The rows of a group lie close to one hidden flat surface of 10 dimensions, which may be shifted away from zero. Surfaces can cross.
(in the rows, 128 means zero)
Some rows, each with its group after it:
[138, 140, 117, 107, 151, 119, 151, 131, 87, 80, 143, 135, 107] -> Q356
[130, 116, 146, 140, 134, 192, 121, 105, 153, 143, 139, 128, 135] -> Q894
[153, 135, 121, 150, 106, 123, 163, 124, 100, 85, 117, 124, 143] -> Q591
[172, 140, 60, 160, 129, 99, 148, 127, 77, 112, 94, 94, 151] -> Q894
[111, 146, 151, 80, 118, 105, 180, 161, 109, 58, 166, 134, 99] -> Q356
[57, 173, 105, 153, 81, 74, 137, 170, 121, 136, 119, 101, 72] -> Q894
[75, 120, 113, 133, 80, 136, 115, 151, 125, 168, 114, 147, 119] -> Q663
[105, 140, 129, 85, 145, 164, 153, 106, 108, 57, 154, 122, 151] -> Q285
[83, 122, 76, 124, 121, 188, 88, 124, 113, 158, 116, 166, 88] -> Q285
[138, 129, 111, 83, 143, 112, 132, 133, 115, 113, 136, 122, 112] -> Q663
[115, 140, 135, 143, 182, 145, 133, 94, 136, 31, 145, 82, 121] -> Q591
[176, 126, 115, 120, 125, 86, 160, 97, 97, 131, 164, 107, 124] -> Q356
[112, 160, 105, 130, 117, 129, 127, 141, 118, 140, 110, 160, 137] -> Q663
[126, 112, 181, 145, 113, 122, 110, 166, 196, 93, 100, 118, 122] -> Q356
[129, 136, 167, 127, 113, 181, 148, 99, 107, 79, 140, 142, 70] -> Q356
[161, 79, 117, 149, 75, 100, 132, 90, 125, 121, 124, 159, 182] -> Q894
[111, 112, 134, 148, 130, 117, 107, 187, 136, 161, 98, 181, 141] -> Q663
[142, 172, 58, 89, 107, 122, 143, 98, 101, 36, 114, 134, 98] -> Q356
[64, 158, 141, 89, 131, 116, 88, 98, 152, 195, 137, 131, 155] -> Q209
[125, 137, 158, 113, 148, 151, 107, 85, 135, 156, 114, 115, 178] -> Q285
[150, 113, 144, 120, 153, 93, 122, 150, 164, 130, 148, 126, 124] -> Q209
[78, 91, 135, 108, 148, 126, 86, 174, 168, 111, 113, 109, 126] -> Q663
[143, 124, 154, 118, 129, 161, 159, 142, 141, 88, 148, 137, 149] -> Q591
[111, 103, 180, 73, 129, 117, 150, 166, 127, 120, 162, 181, 151] -> Q356
[156, 128, 141, 117, 153, 118, 110, 147, 157, 138, 114, 140, 129] -> Q663
[150, 121, 149, 161, 139, 117, 137, 137, 135, 148, 125, 115, 160] -> Q209
[108, 61, 138, 109, 121, 113, 67, 97, 147, 134, 108, 113, 122] -> Q209
[115, 116, 129, 126, 119, 124, 118, 145, 124, 136, 120, 129, 113] -> Q663
[156, 139, 163, 123, 119, 118, 139, 125, 122, 130, 121, 166, 140] -> Q285
[134, 146, 102, 165, 164, 156, 133, 68, 115, 106, 149, 101, 134] -> Q209
[171, 155, 89, 138, 157, 129, 124, 102, 128, 156, 132, 138, 133] -> Q209
[188, 188, 177, 141, 153, 130, 165, 126, 132, 85, 123, 148, 112] -> Q285
[114, 93, 74, 138, 119, 148, 141, 178, 89, 114, 119, 134, 126] -> Q209
[121, 107, 111, 114, 172, 187, 100, 120, 150, 110, 137, 126, 114] -> Q209
[155, 131, 89, 141, 182, 137, 145, 104, 90, 138, 170, 179, 148] -> Q209
[182, 124, 153, 114, 103, 160, 158, 93, 134, 111, 131, 112, 152] -> Q285
[124, 125, 152, 173, 140, 80, 115, 129, 77, 129, 96, 128, 117] -> Q285
[159, 90, 109, 121, 123, 112, 112, 163, 165, 142, 138, 138, 94] -> Q209
[167, 99, 162, 113, 137, 80, 134, 160, 132, 141, 109, 35, 168] -> Q285
[174, 56, 101, 78, 142, 104, 123, 118, 104, 84, 134, 133, 154] -> Q285
[154, 174, 112, 174, 138, 65, 121, 90, 133, 107, 105, 129, 146] -> Q894
[116, 89, 196, 109, 153, 151, 128, 150, 104, 178, 141, 119, 139] -> Q894
[109, 130, 84, 131, 103, 97, 133, 167, 94, 131, 127, 134, 79] -> Q894
[89, 131, 114, 55, 103, 123, 124, 123, 135, 131, 147, 118, 123] -> Q663
[209, 182, 144, 117, 143, 161, 150, 93, 202, 126, 132, 76, 175] -> Q894
[129, 122, 102, 141, 84, 92, 94, 85, 127, 134, 113, 180, 93] -> Q285
[96, 75, 167, 99, 73, 98, 144, 120, 110, 95, 150, 163, 178] -> Q663
[149, 130, 134, 124, 130, 144, 137, 138, 119, 156, 119, 90, 129] -> Q894
[160, 189, 104, 100, 140, 142, 124, 85, 114, 169, 96, 96, 168] -> Q285
[138, 137, 126, 74, 134, 189, 115, 132, 197, 139, 145, 189, 147] -> Q356
[131, 154, 94, 126, 157, 119, 135, 137, 107, 97, 129, 127, 113] -> Q894
[111, 99, 121, 168, 92, 110, 145, 137, 120, 112, 133, 89, 126] -> Q209
[136, 140, 120, 65, 93, 99, 105, 57, 191, 98, 138, 102, 154] -> Q209
[108, 109, 140, 117, 131, 139, 106, 136, 146, 113, 110, 152, 161] -> Q356
[123, 132, 152, 123, 136, 146, 127, 161, 116, 162, 123, 159, 100] -> Q356
[104, 100, 122, 143, 107, 145, 125, 123, 98, 124, 121, 114, 126] -> Q591
[107, 133, 128, 107, 156, 164, 130, 153, 86, 157, 132, 109, 101] -> Q894
[112, 138, 160, 164, 110, 90, 119, 126, 104, 161, 94, 120, 147] -> Q663
[139, 159, 109, 141, 151, 144, 104, 183, 170, 175, 96, 124, 95] -> Q356
[69, 115, 168, 133, 120, 127, 126, 118, 114, 99, 140, 149, 135] -> Q285
[114, 135, 132, 126, 135, 131, 118, 88, 67, 135, 110, 178, 154] -> Q285
[145, 146, 104, 112, 151, 138, 113, 134, 145, 157, 128, 171, 124] -> Q591
[103, 148, 75, 137, 128, 171, 132, 181, 119, 167, 112, 144, 140] -> Q894
[169, 111, 170, 118, 164, 179, 117, 106, 135, 163, 124, 148, 176] -> Q591
[86, 142, 137, 171, 164, 162, 111, 116, 79, 137, 99, 155, 164] -> Q663
[96, 96, 99, 153, 102, 174, 132, 149, 128, 127, 136, 117, 105] -> Q209
[125, 181, 142, 103, 119, 124, 158, 172, 178, 121, 139, 102, 122] -> Q591
[142, 118, 83, 114, 145, 87, 111, 126, 132, 92, 103, 116, 180] -> Q356
[61, 126, 119, 155, 128, 128, 95, 136, 115, 126, 84, 139, 171] -> Q663
[103, 175, 151, 163, 116, 139, 147, 173, 155, 141, 119, 112, 113] -> Q591
[119, 107, 143, 123, 105, 148, 170, 171, 89, 104, 132, 134, 154] -> Q591
[167, 120, 105, 88, 122, 132, 161, 117, 111, 91, 146, 106, 145] -> Q894
[141, 142, 131, 120, 133, 125, 117, 123, 155, 92, 110, 128, 138] -> Q356
[87, 124, 146, 106, 144, 90, 150, 160, 101, 71, 144, 98, 147] -> Q591
[131, 114, 210, 180, 124, 163, 158, 126, 165, 77, 145, 121, 154] -> Q591
[164, 161, 123, 93, 128, 167, 162, 145, 122, 131, 122, 126, 159] -> Q591
[120, 153, 121, 154, 54, 145, 129, 111, 123, 194, 111, 184, 140] -> Q663
[110, 99, 136, 120, 99, 186, 150, 183, 130, 135, 133, 116, 117] -> Q591

New rows. What belongs after each?
[157, 82, 128, 137, 94, 114, 128, 96, 124, 95, 127, 148, 110] -> Q285
[108, 122, 110, 179, 125, 88, 123, 187, 97, 146, 107, 158, 92] -> Q591
[132, 113, 156, 130, 132, 166, 161, 125, 107, 72, 135, 101, 155] -> Q591
[134, 167, 112, 110, 113, 138, 123, 89, 109, 173, 119, 97, 117] -> Q894
[100, 134, 197, 103, 155, 144, 106, 57, 136, 136, 161, 147, 107] -> Q894
[88, 111, 115, 159, 114, 133, 123, 145, 113, 142, 123, 167, 160] -> Q894
[61, 110, 129, 102, 72, 149, 124, 119, 122, 137, 144, 107, 110] -> Q663
[96, 112, 147, 102, 137, 119, 143, 128, 82, 117, 143, 126, 151] -> Q894
[137, 118, 142, 143, 135, 119, 127, 130, 130, 119, 129, 151, 136] -> Q591
[133, 157, 167, 117, 172, 151, 148, 115, 134, 118, 136, 96, 189] -> Q894
[119, 137, 116, 120, 172, 145, 118, 121, 101, 123, 128, 149, 140] -> Q591
[138, 125, 139, 91, 145, 99, 131, 104, 104, 115, 130, 128, 181] -> Q591
[103, 94, 134, 112, 141, 100, 94, 133, 144, 134, 127, 143, 128] -> Q285
[81, 176, 110, 60, 83, 141, 136, 121, 129, 87, 121, 177, 136] -> Q356
[179, 134, 93, 144, 181, 176, 130, 140, 109, 101, 125, 172, 87] -> Q663
[60, 85, 129, 118, 83, 166, 125, 188, 155, 130, 143, 141, 110] -> Q356
[125, 191, 105, 184, 163, 114, 124, 188, 155, 137, 106, 107, 84] -> Q894
[142, 145, 192, 109, 119, 140, 136, 127, 141, 177, 122, 138, 200] -> Q591
[75, 134, 153, 214, 117, 74, 89, 96, 157, 113, 118, 176, 108] -> Q894
[114, 136, 154, 114, 143, 129, 97, 173, 179, 97, 87, 151, 142] -> Q356
[111, 175, 172, 124, 123, 145, 109, 109, 167, 145, 99, 121, 148] -> Q356
[142, 135, 152, 136, 135, 113, 129, 146, 152, 125, 118, 161, 152] -> Q663
[106, 164, 116, 98, 125, 113, 125, 153, 133, 110, 104, 134, 138] -> Q356
[172, 117, 142, 73, 147, 196, 122, 143, 163, 204, 120, 74, 189] -> Q285
[203, 117, 113, 168, 148, 133, 127, 153, 163, 97, 108, 200, 126] -> Q663
[104, 141, 132, 123, 201, 170, 116, 124, 98, 123, 133, 146, 131] -> Q894
[92, 151, 117, 112, 103, 116, 133, 140, 115, 137, 116, 204, 185] -> Q663
[118, 150, 91, 95, 138, 78, 157, 131, 124, 59, 153, 77, 154] -> Q356
[144, 133, 170, 154, 141, 91, 139, 161, 95, 154, 111, 178, 152] -> Q663
[171, 73, 131, 183, 115, 104, 98, 77, 135, 164, 126, 121, 109] -> Q209
[115, 147, 120, 77, 125, 102, 163, 152, 112, 105, 147, 142, 183] -> Q894
[143, 55, 123, 132, 136, 150, 67, 35, 178, 138, 172, 145, 70] -> Q209
[165, 218, 139, 144, 143, 119, 139, 96, 142, 91, 118, 147, 94] -> Q285
[115, 103, 99, 134, 126, 131, 129, 141, 139, 126, 157, 135, 95] -> Q209
[121, 191, 102, 49, 156, 137, 137, 128, 149, 88, 130, 159, 163] -> Q356
[140, 127, 117, 124, 168, 127, 113, 122, 87, 146, 106, 126, 151] -> Q591
[96, 142, 109, 167, 101, 141, 127, 103, 105, 141, 107, 93, 142] -> Q894
[162, 83, 99, 148, 113, 107, 128, 93, 109, 115, 139, 134, 133] -> Q209
[153, 117, 149, 156, 166, 162, 138, 108, 102, 98, 130, 45, 99] -> Q894
[150, 98, 142, 127, 162, 119, 117, 154, 97, 139, 103, 67, 124] -> Q591
[146, 87, 136, 93, 172, 90, 111, 158, 119, 127, 130, 130, 129] -> Q591
[106, 89, 85, 90, 106, 184, 142, 153, 126, 89, 148, 99, 107] -> Q285
[99, 129, 126, 117, 120, 136, 143, 130, 124, 125, 149, 114, 128] -> Q356
[116, 128, 102, 110, 141, 97, 135, 138, 100, 88, 124, 118, 150] -> Q356
[112, 126, 137, 149, 132, 169, 143, 145, 109, 112, 120, 92, 127] -> Q591
[118, 136, 73, 154, 84, 115, 138, 123, 114, 115, 112, 128, 133] -> Q894
[175, 96, 101, 139, 178, 125, 88, 144, 117, 166, 98, 147, 118] -> Q209
[140, 122, 116, 167, 112, 47, 148, 117, 117, 170, 171, 145, 107] -> Q209
[107, 157, 130, 127, 95, 121, 122, 149, 156, 175, 128, 132, 91] -> Q894
[92, 106, 100, 158, 90, 137, 134, 150, 97, 115, 114, 181, 134] -> Q663
[149, 121, 171, 129, 76, 134, 140, 141, 120, 132, 122, 168, 59] -> Q356
[163, 138, 144, 95, 130, 110, 157, 128, 114, 111, 153, 154, 111] -> Q356
[68, 175, 200, 115, 153, 105, 118, 144, 151, 183, 140, 142, 153] -> Q894
[128, 98, 133, 132, 83, 135, 150, 132, 114, 85, 139, 161, 98] -> Q285
[133, 152, 100, 100, 133, 168, 129, 126, 144, 86, 132, 143, 100] -> Q356
[145, 164, 162, 117, 137, 99, 157, 121, 80, 115, 114, 133, 168] -> Q285
[137, 125, 134, 142, 92, 84, 138, 147, 115, 137, 117, 129, 111] -> Q663
[153, 135, 119, 137, 161, 161, 150, 135, 75, 134, 113, 39, 134] -> Q894
[169, 147, 101, 169, 128, 136, 144, 89, 138, 121, 140, 104, 132] -> Q209
[112, 151, 132, 119, 130, 158, 140, 154, 157, 137, 141, 129, 128] -> Q894
[114, 134, 128, 128, 105, 169, 130, 115, 148, 136, 134, 150, 138] -> Q591
[121, 113, 153, 112, 170, 81, 119, 131, 171, 142, 193, 149, 95] -> Q209
[107, 167, 98, 138, 97, 90, 125, 53, 127, 128, 133, 80, 134] -> Q209
[158, 120, 124, 119, 126, 99, 126, 148, 161, 97, 119, 124, 134] -> Q356
[92, 182, 106, 112, 128, 119, 133, 136, 105, 109, 110, 110, 118] -> Q356
[129, 115, 78, 125, 151, 156, 106, 122, 127, 116, 120, 116, 103] -> Q209
[106, 158, 133, 182, 104, 137, 115, 39, 182, 187, 179, 103, 89] -> Q209
[150, 144, 109, 86, 165, 114, 131, 102, 69, 178, 143, 170, 173] -> Q356
[150, 192, 190, 122, 105, 150, 172, 124, 125, 140, 123, 161, 153] -> Q285
[157, 154, 120, 160, 131, 111, 114, 125, 113, 170, 89, 151, 129] -> Q663
[84, 82, 175, 136, 180, 162, 136, 178, 128, 172, 177, 115, 144] -> Q356
[139, 133, 93, 153, 80, 97, 138, 103, 149, 88, 129, 138, 125] -> Q894
[103, 130, 172, 151, 116, 106, 132, 120, 118, 80, 111, 89, 128] -> Q356
[103, 99, 146, 92, 128, 154, 125, 140, 127, 133, 131, 68, 134] -> Q591
[107, 105, 182, 137, 144, 155, 107, 125, 148, 170, 140, 172, 145] -> Q894
[99, 160, 100, 122, 115, 134, 130, 48, 90, 109, 124, 118, 168] -> Q894
[163, 124, 134, 143, 135, 155, 123, 107, 160, 126, 136, 135, 108] -> Q894
[148, 42, 119, 76, 80, 110, 120, 141, 138, 143, 139, 165, 155] -> Q285
[61, 95, 158, 87, 178, 120, 90, 119, 106, 152, 140, 139, 176] -> Q591
[106, 187, 146, 88, 156, 183, 162, 58, 99, 106, 177, 125, 128] -> Q356
[183, 118, 159, 128, 173, 71, 145, 135, 97, 103, 133, 127, 129] -> Q356
[97, 146, 142, 102, 91, 96, 130, 122, 92, 149, 113, 152, 156] -> Q356
[168, 86, 173, 130, 141, 148, 121, 150, 157, 154, 119, 81, 141] -> Q285
[135, 117, 149, 48, 204, 101, 104, 166, 167, 137, 150, 118, 136] -> Q591
[123, 156, 189, 119, 132, 172, 141, 114, 121, 115, 136, 150, 84] -> Q356
[152, 132, 132, 113, 118, 185, 148, 139, 116, 137, 114, 95, 146] -> Q591
[149, 109, 105, 135, 89, 91, 94, 72, 142, 119, 96, 115, 145] -> Q663
[110, 168, 141, 101, 132, 159, 148, 128, 85, 85, 128, 161, 78] -> Q356
[128, 160, 128, 138, 148, 105, 120, 111, 104, 133, 102, 125, 149] -> Q663
[132, 149, 176, 153, 118, 117, 144, 106, 63, 198, 123, 111, 108] -> Q663
[136, 136, 160, 119, 161, 98, 151, 144, 121, 112, 147, 113, 139] -> Q356
[159, 120, 132, 127, 98, 151, 121, 126, 186, 146, 132, 121, 107] -> Q591
[168, 116, 150, 143, 102, 149, 135, 124, 126, 180, 136, 119, 62] -> Q663
[140, 162, 111, 119, 96, 94, 143, 132, 99, 161, 117, 140, 111] -> Q663
